The same things were measured in two ways. Each way mixes the same 9 hidden numbers, adds some noise and spreads widely along 6 directions of its own, which tell nothing about the thing.
In the rows, zero is written as 100.
Some things both ways: the first way, then the second way.
[ 79,  85,  90,  94, 121, 128,  76, 112, 105, 106, 102,  88, 100,  85, 125,
  89,  86, 119, 123,  93,  71,  94,  82, 107,  79]
[ 72,  61, 136, 110, 108, 122, 100, 128, 129, 102, 120, 117, 149,  99,  48,
 122,  93,  86, 137,  76,  93,  72,  85, 116, 101]

[ 88, 127,  94, 120, 115,  96, 110,  90,  85, 135,  92, 102,  77,  88, 107,
 129, 115,  91,  81, 105,  78, 120, 101, 131,  89]
[ 80, 122, 100,  98,  96, 113,  95,  77, 138, 135,  93, 143, 129,  74,  64,
 133,  60, 106, 149, 115, 115,  89,  73, 112,  38]

[ 93, 112, 119, 123, 116, 100,  89,  90, 148, 102, 107,  45, 103,  88,  95,
  59,  47, 102, 141, 118,  93, 104, 111, 113, 123]
[ 98,  94, 100, 148, 113,  80,  46,  98,  63, 119, 110, 104, 136,  73, 124,
 130, 125, 127, 131, 115,  98,  89, 115,  98,  81]

[114,  92, 118, 102, 112, 133, 130, 137, 106, 114,  86, 109,  96, 103,  79,
  87, 104, 115,  93, 126,  85,  90,  60, 108,  82]
[ 56,  74, 162, 109, 113,  73, 117, 103,  51,  94, 135, 108, 136,  93,  81,
 121,  90,  68, 148,  83,  89,  95, 102, 150,  69]

[ 94, 133, 116,  96, 103,  92, 100,  77, 116, 100, 107,  69, 104, 107, 111,
  75,  99, 109, 123,  94,  98, 126, 100, 132,  94]
[ 77, 107, 150, 119, 116,  54,  47,  68,  71, 121, 106, 143, 106, 134, 114,
 122,  85, 119, 146,  92,  95, 117, 125, 147,  58]

[ 95,  93,  82,  96, 121, 120, 117, 130,  93,  99,  82,  99,  72, 116,  95,
 114, 120, 115,  87, 120,  99, 114,  58,  87,  86]
[134, 107,  66,  65,  89,  97, 107,  70,  69,  68,  79,  59,  88,  88, 106,
  91, 110,  82,  76, 125, 102, 124, 131,  68, 102]

[117, 137, 117, 144, 114, 117, 126, 108,  89, 140,  80,  74,  87,  77,  91,
 100, 120, 117,  79,  77,  92,  80,  96, 134,  89]
[ 93,  79, 116,  76, 119, 113, 174, 137,  78,  60, 133,  90,  80,  97, 115,
  86,  76,  75,  82,  83,  58,  92,  80, 122, 112]

[ 77,  82,  96, 110,  96, 110,  72,  76, 104, 106,  93, 106, 125, 118, 123,
 108,  92, 133, 130, 101, 113, 100,  92,  95, 107]
[ 88, 105,  95,  90, 110, 139,  49,  52, 107, 102, 125, 125, 114, 102,  97,
 104,  56, 113, 112, 118,  99,  98,  90,  90,  65]

[109, 106,  90,  99,  69,  91,  93, 116,  86, 108,  90, 100, 102, 112,  70,
  63,  95, 103, 113,  93,  75, 104, 109,  85, 114]
[ 93, 138,  82,  97,  98,  87, 112, 107,  84,  63,  75, 119,  86,  92, 141,
  80,  99, 119, 108, 100, 105, 102, 108,  91, 109]

[102, 109, 116, 104,  84,  99, 115, 120,  80, 124,  83,  82,  64, 123,  74,
  74,  93, 113, 100, 120,  70, 146,  91,  87, 112]
[148, 104,  99,  90, 129,  73, 140, 132, 103,  65, 133, 127,  46, 135, 160,
  97, 147,  78,  35,  97,  48, 160,  86,  92, 139]

[111, 119, 142, 101, 102, 131, 117,  85,  90, 113,  79,  45,  87,  65, 108,
 112, 124,  92, 128, 117, 103,  54,  94, 119, 107]
[ 89,  42, 109, 104, 131, 143, 124, 186, 117,  81, 161, 109,  93, 112, 124,
  92,  84, 105,  74,  59,  39,  77,  73, 120, 161]

[ 96, 102, 106,  75,  83, 111,  80,  88,  88,  84,  84,  63,  77, 100,  96,
 100, 106,  83, 140, 142,  96,  78,  86,  80, 122]
[100, 112,  93, 118, 116,  97,  61, 121,  96, 132, 101, 155,  68,  97, 128,
 126,  66, 148, 121,  89,  75, 112,  94, 115,  82]

[ 77,  91, 103,  82, 115, 132,  84, 122,  82, 104,  80,  67,  67,  92, 119,
 134, 103, 106, 113, 141,  62,  68,  57,  96,  91]
[140,  98,  94, 110, 114, 112,  81,  78, 106, 120,  79, 115,  99,  82,  70,
 148,  96, 125, 117, 119,  78, 106, 103,  83,  56]

[ 85,  74, 102,  92, 129, 125,  99, 111,  90, 102,  84,  62,  68,  94, 112,
 128,  92, 108, 125, 109, 104, 116,  43,  98,  90]
[102,  71,  80, 130, 118, 139,  46, 100,  92, 100, 106,  78, 119,  48,  90,
 105, 105, 115,  97, 106, 104,  69,  93,  62,  99]

[ 87,  84, 115,  76,  74, 101,  77,  96,  88, 104, 100, 101, 126, 126, 112,
  73,  83, 126, 135,  89,  89, 123,  78, 104, 100]
[119, 129, 127,  71, 114,  67,  55,  54,  63,  98,  92, 105,  50, 109, 119,
  74,  90,  99, 101,  88,  97, 101, 103, 106,  83]

[117,  75, 105,  74,  79,  85,  92, 114, 100, 105,  94, 112, 132, 112,  87,
  94,  55,  46, 115, 132, 127, 112,  58, 100, 132]
[113,  77,  88,  97, 107,  73,  95, 117,  62, 102,  98,  68,  97, 129, 156,
  83,  92, 148,  92, 107,  76,  75, 148, 133, 118]

[ 96,  93,  88,  99,  97, 113,  97, 111,  88, 112,  99, 113, 118,  73,  88,
  84, 111, 101,  94,  91,  83,  84, 120,  95, 101]
[116, 111,  89, 102,  94,  65, 142,  88,  77,  97,  62,  76,  76, 145, 129,
  98,  76,  99,  75, 103, 107, 134, 127, 107,  91]

[103, 132,  82, 118, 118,  78, 100, 131,  94, 101,  84,  54,  76, 120,  82,
  93,  94, 108,  59,  90, 122, 123,  56, 106, 110]
[ 89,  68, 112, 122, 121, 107, 115, 103,  85,  72, 114, 102, 127,  98,  84,
 115, 106, 100, 101, 113,  84, 104, 110,  96,  84]

[109,  80,  82,  86,  84, 120,  93, 114,  97,  87,  85, 104,  83, 103,  71,
  79, 106,  97, 142, 119,  81,  85,  85,  66, 101]
[ 90, 121,  94, 116, 119,  78, 128, 117,  80,  77,  98, 147,  74, 130, 152,
 109,  80, 131,  97, 102,  75, 139, 111, 117,  91]

[ 97,  66,  83, 110, 110, 101,  70,  95, 123, 100, 103,  79, 119,  89, 102,
  77,  44,  93, 157,  64, 122, 119,  76,  96, 111]
[ 89,  97,  94, 137, 118,  99,  72,  80,  73,  89,  88,  82, 116,  87, 129,
  88,  92, 138, 103, 115, 112,  68, 113,  93,  82]

[ 97, 130,  90,  78,  95,  83, 104, 146,  78,  90,  84,  94,  84, 143,  72,
 105, 121, 112,  42, 142,  88, 102,  44, 101, 101]
[115,  98, 138,  64,  97,  59, 133,  71,  85,  75, 105, 103, 127, 134,  81,
 114, 129,  69, 120, 116,  83, 120, 132, 129,  79]

[105,  98, 106, 115,  94, 111, 124, 101,  67, 130,  82, 100,  97,  86,  86,
 108, 126, 106,  88,  88, 105, 110, 110,  94, 110]
[ 86,  89,  71, 118, 117, 129, 113, 120, 102,  77, 112,  99,  76, 111, 136,
  86,  63, 102,  55,  93,  95, 122,  88,  81, 117]

[100,  98, 126, 114,  83, 103, 126, 103,  60, 142,  85,  94, 109,  91,  86,
  94, 111, 116,  88,  75,  96, 128, 120,  98, 117]
[ 64,  81, 131, 169, 148, 104,  96,  91, 118,  97, 125, 150,  88, 145, 122,
 119,  64, 101,  73,  88,  90, 151,  77, 111,  67]

[103, 113, 114,  88, 110,  98, 113, 147,  85, 125,  97,  50,  92,  93, 111,
  72,  71,  95,  93,  65,  71, 142,  82, 123,  93]
[ 95,  49, 100, 147, 130, 111,  75, 147,  84,  83,  72,  88,  85,  71,  74,
  98, 109, 120,  82,  72,  98,  85, 110,  70, 124]

[125,  77, 108,  63,  61,  89,  99, 121,  90, 118,  92, 115, 123, 112, 102,
  77,  57,  31, 131, 126, 104, 132,  86,  94, 134]
[122, 133,  92,  76,  99,  92,  79,  94, 123, 136,  58, 129,  66,  86,  81,
 101,  70, 129, 121,  93, 106,  78,  85,  99,  76]

[ 54, 133,  88,  84, 138, 112,  63,  93, 128,  68, 108,  46,  74,  98, 122,
 107, 105, 135, 113, 135,  58,  72,  76, 122,  75]
[139,  75,  97,  68,  92,  97,  97, 120, 105,  94, 115,  92, 137, 116,  81,
 117, 146,  97, 104, 114,  73,  94, 122,  95, 127]

[ 64, 107,  97,  83,  90,  96,  75, 117,  93, 103, 113,  84, 125,  99, 108,
  53,  87, 135,  89,  93,  54, 112, 139,  92, 110]
[ 52,  77, 122, 119,  94,  97,  59, 129, 125, 110,  92, 117, 135,  81,  59,
 107,  99,  77, 133,  63, 135,  93, 100, 107, 116]

Other things, the second way, with their names:
J284: [106,  68, 127, 117, 119,  97,  92,  91,  95, 103,  85, 111, 104, 150,  69,
 127,  75, 120, 107,  94,  79, 113, 125, 111,  76]
J400: [109,  91, 134,  73, 130, 119,  83, 103, 119, 101, 141, 150,  70, 129,  98,
 102,  72, 104,  99,  80,  53, 101,  71, 121,  94]
J753: [ 85,  95, 106, 111, 118, 115,  34, 113,  90, 132,  82, 130,  65,  50,  75,
 109,  53, 132, 130,  68, 100,  79,  90, 102,  77]
J866: [ 76, 111,  77, 127, 106,  99,  50,  85,  69, 141,  78, 111,  85, 101, 112,
  95,  30, 149, 107, 108, 132,  84,  96,  90,  60]
J777: [ 82, 141, 150, 110,  96,  70,  65,  25, 116, 142,  98, 148, 136, 136,  85,
 138,  71,  83, 162, 100, 123, 119,  89, 137,  25]
J87: [105,  81, 110, 158, 123,  76, 120, 107, 115,  88, 114, 107, 118, 158, 133,
 118, 129,  79,  56, 102, 101, 151,  97,  89, 112]
J124: [ 87,  65, 108,  99, 130, 113, 119, 120,  82, 101, 125, 110,  79, 114, 120,
 106,  45, 135,  95,  97,  54,  90, 108, 141,  81]
J861: [ 84,  73, 125, 151, 128, 128,  70,  98, 117,  97, 126, 114, 156,  84,  90,
 122, 112, 114, 129, 101,  88,  63,  79,  99,  85]
J55: [ 87,  88,  88, 100, 100, 110,  48,  87,  92, 120, 104,  96, 112,  93,  90,
  97,  74, 107, 105, 105, 120,  87, 105,  90,  89]
J587: [111,  67, 142, 102, 107,  98, 135, 107, 134,  80,  90,  91, 132, 116,  69,
 128, 121,  75, 124,  75,  72,  99, 122, 134, 109]
J892: [ 65,  84, 139, 147, 143, 107,  40, 100, 121,  99, 121, 170,  88,  88,  79,
 125,  97,  93, 111,  74,  96, 138,  77,  97,  76]
J233: [ 82,  80, 146, 140, 129,  78,  91, 121, 127,  81, 101, 136, 104, 134,  93,
 102, 126,  88,  93,  68,  99, 114,  94, 107, 117]
J303: [100,  48,  88,  86, 107, 127,  93, 119,  76,  84, 118,  43, 104,  94, 112,
  77,  78, 105,  79,  91,  81,  65, 123, 109, 129]
J874: [128,  72,  57,  69, 110, 133,  92, 152, 112,  78, 147,  87,  54,  80, 137,
  79, 115,  69,  30,  84,  69, 127,  81,  65, 169]
J29: [117, 105,  78,  57,  75, 137,  67, 121, 120, 107,  92,  93, 113,  74,  62,
  90,  91,  92, 117,  83, 110,  62,  81,  66, 133]
J770: [120, 104,  62,  75,  97, 123,  24, 105,  57, 119,  70,  71,  48,  26, 101,
  76,  65, 138, 107,  83, 105,  55, 105,  74, 105]
J339: [105,  70,  91, 105, 122, 107, 112, 135,  89, 124, 103,  99,  69, 123, 112,
  97,  46, 138,  80,  89,  74,  81,  96, 118,  95]
J154: [ 96,  80, 105, 107, 112,  91, 125,  99, 133,  77,  88, 113, 107, 116,  74,
 113, 117,  72,  79, 107, 108, 142, 112,  91,  96]
J280: [ 46,  55, 132, 152, 138, 145,  93, 122, 113,  99, 157, 151, 138, 116,  71,
 134,  58,  97, 109,  89,  81, 111,  60, 102,  72]
J10: [ 84, 113, 123, 125, 100,  64,  71,  49,  82,  96,  62, 106, 117, 139,  95,
 109,  90, 103, 121, 103, 131, 128, 138, 105,  67]
J272: [ 98, 114,  93, 114, 116,  55,  97,  90, 110, 152,  88, 125,  45, 128, 152,
 109,  51, 120,  80,  99, 103, 140, 107, 145,  64]
J444: [130,  91, 125,  46, 101,  69, 153, 114, 142, 112, 114, 110,  89, 146,  90,
 100, 109,  66,  84,  91,  74, 108,  91, 142, 110]
J467: [132,  98,  87,  48,  91, 101, 169, 102, 128,  98, 110,  99,  74, 118,  84,
 114,  88,  44,  64, 105,  83, 152,  85,  99,  95]
J92: [101,  98, 109, 127, 121,  84,  76,  95,  42, 114, 114, 107,  80, 109, 125,
 111,  74, 115,  98,  96,  87, 113,  96,  99,  74]
J825: [ 82,  40,  94, 102, 104, 116, 100, 147, 113,  77, 108,  63, 129,  68,  78,
  88, 123,  78,  88,  82, 106,  76, 118,  99, 146]
J894: [117, 100, 108,  99, 131, 121,  84,  93, 142,  80, 109, 137,  72, 109,  95,
  94, 104,  96,  74,  91,  81, 116,  73,  79, 105]
J374: [ 92,  93,  79,  60,  76,  57, 154, 122,  77,  93,  83,  40,  84, 107, 156,
  65,  80,  80,  82,  90, 109, 100, 146, 152, 132]
J625: [ 75,  83, 121, 143, 118,  70,  97, 114,  90, 104,  78, 111,  83, 124, 110,
 110,  81, 100,  95,  70, 109, 132, 116, 119,  95]
J437: [ 74, 101, 133, 101, 100,  41, 159,  80, 143, 103, 102, 124, 127, 131, 122,
 128, 108,  59, 118, 109, 101, 153, 128, 179,  68]
J851: [ 49,  96, 133, 120, 109,  80,  70,  80, 108,  82, 103, 142, 136,  63,  75,
 123, 118,  73, 148,  99, 118, 127, 118, 125,  67]
J14: [104,  71, 108,  69,  94,  79, 105, 153, 118, 134, 131, 116, 108, 122, 108,
 119,  95,  97, 115,  81,  66, 102, 116, 157, 125]
J16: [ 95, 112,  29, 129,  95,  94,  74, 120,  77,  87,  89,  91, 108,  64, 160,
  94, 120, 132,  77, 133, 125, 115, 123,  62, 120]
J950: [136,  98,  76,  80,  92,  94,  65,  89,  94, 140,  68,  63,  69,  88, 103,
  93,  73, 115,  90,  92, 109,  80, 112,  97,  97]
J328: [ 95,  86, 111,  31,  93, 141,  85, 139, 169,  83, 146, 117, 107,  69,  80,
  74, 113,  52, 110,  58,  83,  69,  64, 112, 159]
J962: [103,  67, 101, 103,  98, 134,  58, 114, 129, 114, 119, 102, 155, 106,  68,
 118, 109, 109, 119,  98,  94,  68, 100,  88, 115]
J544: [122, 126, 110,  88, 105,  52, 160,  81,  57,  60,  51,  74,  73, 109, 123,
  79, 109, 103,  94, 105,  96,  98, 126, 111,  85]
J750: [146, 133,  67, 107, 108,  52, 139,  66,  34,  80,  40,  78,  49, 103, 132,
 104,  98, 125,  68, 140,  99, 138, 134,  72,  57]
J353: [143,  98,  47, 133, 102,  88,  80, 129,  90, 110,  81,  83, 101,  90, 149,
 117, 134, 141,  79, 119,  92, 108, 126,  68, 127]
J137: [113,  74,  94, 123, 121, 118,  97,  96, 142, 112, 127, 106, 132, 114, 115,
 122, 107, 109,  85, 121,  82,  95,  91, 105,  90]
J295: [119,  78,  66, 109, 120, 129,  86, 131, 147,  91, 128, 128, 118,  89,  96,
 115, 138, 105,  66, 125,  87, 111,  80,  58, 119]
J774: [ 90,  89, 115,  80, 113,  87,  91,  74,  77, 106, 112, 107, 111,  94,  82,
 100,  82, 108, 116, 126,  97,  83, 109, 122,  53]
J617: [138, 102,  91,  51, 110,  95,  98,  97,  89,  87,  91,  77,  73,  79,  98,
  64, 111, 111,  83, 109,  89,  53,  95,  89, 107]
J382: [143, 109, 109,  59, 115, 100, 117,  89,  87,  89,  67, 104,  33,  88,  67,
  97,  78, 100,  91,  87,  73, 101,  93,  90,  80]
J215: [100,  95, 136, 124, 117,  71,  94,  93, 140, 113,  86, 123, 105, 138,  84,
 110, 112,  84,  95,  82, 112, 115,  91, 111,  94]
J230: [ 98,  84, 149,  94, 120, 134,  66,  86, 155, 107, 137, 145, 140, 127,  55,
 121,  93,  90, 132,  83,  77,  78,  67, 113,  87]
J901: [112, 113,  46, 130, 100, 106,  66,  88,  60, 101,  45,  66,  87,  66, 118,
  88,  80, 153,  89, 122, 130,  75, 120,  52,  88]
J540: [124, 124, 105, 113, 141, 101,  88,  65,  99,  95, 111, 161,  55, 142, 127,
 117,  77, 133,  77, 120,  65, 144,  84,  86,  55]
J945: [106,  94, 155,  88, 121,  90, 156,  71, 168,  82, 105, 159, 137, 130,  27,
 144, 128,  58, 120, 120,  84, 129,  80, 115,  48]
J514: [101,  88,  68,  93,  91, 121,  35, 125, 103, 141, 115, 100,  98,  66, 111,
 112,  76, 117, 112,  87,  98,  91, 101,  99, 115]
J857: [116, 126,  71,  73,  97,  80, 144, 107,  70, 103,  63,  82,  21,  62, 108,
  82,  63,  70,  62,  90, 116, 129,  80,  81,  85]

Some of these things the first way, each followed by its name:
[ 89, 117, 115,  98,  85, 100,  96,  73,  85, 108,  97,  98, 114,  93,  97,
  96, 126, 110,  96, 116, 102,  89, 117, 108, 113]  J777
[ 93,  79,  83, 106, 143, 120,  98, 122, 140,  97, 105,  55,  95,  85, 124,
  68,  54,  95, 138,  80, 110, 136,  92,  94,  99]  J825
[ 88,  79,  67, 100, 110, 104,  87, 139, 117,  95, 100,  83, 105, 110, 100,
  52,  64, 111, 110,  88,  91, 134, 112,  62, 117]  J154
[100, 109, 123, 105, 109, 112, 136, 102,  89, 118,  79,  68,  62, 114, 101,
 105, 115, 103,  98, 133, 111, 148,  91,  91, 115]  J874
[ 61,  95, 119, 106, 123, 134,  79,  86,  80, 120,  92,  64,  81,  68, 115,
 133, 106, 145, 129,  92,  47,  70,  76, 126,  70]  J861
[108,  89, 109, 109, 133, 120, 126, 104,  97, 131,  90,  95,  95,  90, 128,
 128,  96,  85, 104,  86, 128, 133,  52, 135,  81]  J303
[120,  42,  76,  97, 101, 119, 127, 143, 102, 117,  80, 133,  85, 105,  74,
  85,  72,  54, 112, 136, 116, 152,  90,  44, 129]  J437
[ 90, 119, 126,  80, 100, 114, 120, 108,  77,  96,  83,  37,  63, 109, 102,
  92, 126, 130, 117, 104,  82, 125,  90,  92,  99]  J892
[ 75, 110,  92,  92, 106,  90,  72,  59, 105,  84, 115,  80, 125,  73,  99,
 102, 108, 103, 125,  84, 105,  83, 110, 122, 100]  J866
[103,  82,  85,  93,  99,  86,  94,  77,  96,  97,  97,  79,  94,  86,  90,
  94,  83,  49, 128, 108, 148, 145, 105,  79, 141]  J272
[125, 105, 134,  52,  75,  95, 151, 141,  53, 112,  83,  85,  83, 112,  73,
  87, 118,  69,  88, 110,  89, 153,  68, 104, 103]  J233
[ 53,  92,  98,  79, 102, 104,  49,  84,  72, 103, 105,  76, 114,  76, 128,
 122,  98, 114, 103, 108,  76,  77,  96, 108, 106]  J950
[ 92, 126, 127,  98, 107, 110, 118,  94,  77, 111,  90,  82,  81,  92,  83,
 118, 139, 124,  84, 116,  80,  89,  72, 129,  82]  J92
[ 70, 124, 132,  84,  90, 106,  96,  99,  88, 130, 102, 107, 107,  92, 111,
 113, 104, 102,  78, 167,  36,  82, 120, 128, 105]  J14
[ 95,  78,  99,  99,  87, 116,  75,  85, 112,  99,  93,  90, 106, 111, 109,
  77,  76, 115, 169,  97,  95, 106,  91,  87, 105]  J540
[ 89, 113,  94,  77, 104, 104,  80, 117,  84,  93,  96,  71, 109, 100, 119,
  99, 109, 104,  88,  97,  98,  82,  71, 115,  97]  J284
[ 96,  65,  84,  98, 116, 130, 113, 108,  99, 119,  98, 134, 103,  69,  95,
 107, 104,  83, 112, 107,  85, 106, 105,  94,  88]  J374
[ 76,  90, 137,  95,  95, 147,  94,  77, 120, 118,  98,  80, 117,  86, 148,
  81,  92, 131, 173, 118,  56,  83, 143, 102,  97]  J328
[119,  88,  82, 100, 114, 114, 119, 140, 112,  96,  88,  91,  79,  92,  67,
  84,  89,  79, 117, 104,  93, 104,  69,  89,  95]  J750
[ 65, 109,  88,  74, 118, 114,  69,  95,  62,  97,  92,  55,  52,  95, 135,
 128, 125, 125, 118,  82,  67, 116,  54, 116,  63]  J753
[ 84,  81,  92, 100, 115, 111,  75,  88,  97, 126, 109, 110, 112,  74, 127,
 109,  74,  89, 127,  76,  83, 114,  82, 132,  80]  J339
[103,  94, 110,  94,  81,  86,  68, 106, 110, 108,  95,  63, 130, 118, 124,
  64,  40,  81, 129, 101, 126, 117,  89,  97, 144]  J770
[ 89, 104, 110, 115, 113, 106, 125, 104,  87, 129, 101,  88,  88,  77,  80,
  85, 108, 115,  85,  86,  76, 139, 122, 108,  97]  J87
[ 97, 110, 106,  77, 114,  95, 114, 109, 104,  84,  92,  85,  92, 114,  85,
 132, 109,  92,  97, 136, 106, 100,  39, 122,  90]  J774
[ 86, 119,  93, 134, 104,  85,  71,  97,  85, 142,  93,  87, 110, 101, 121,
 110,  75, 114,  83,  69,  94, 108,  83, 136, 103]  J124
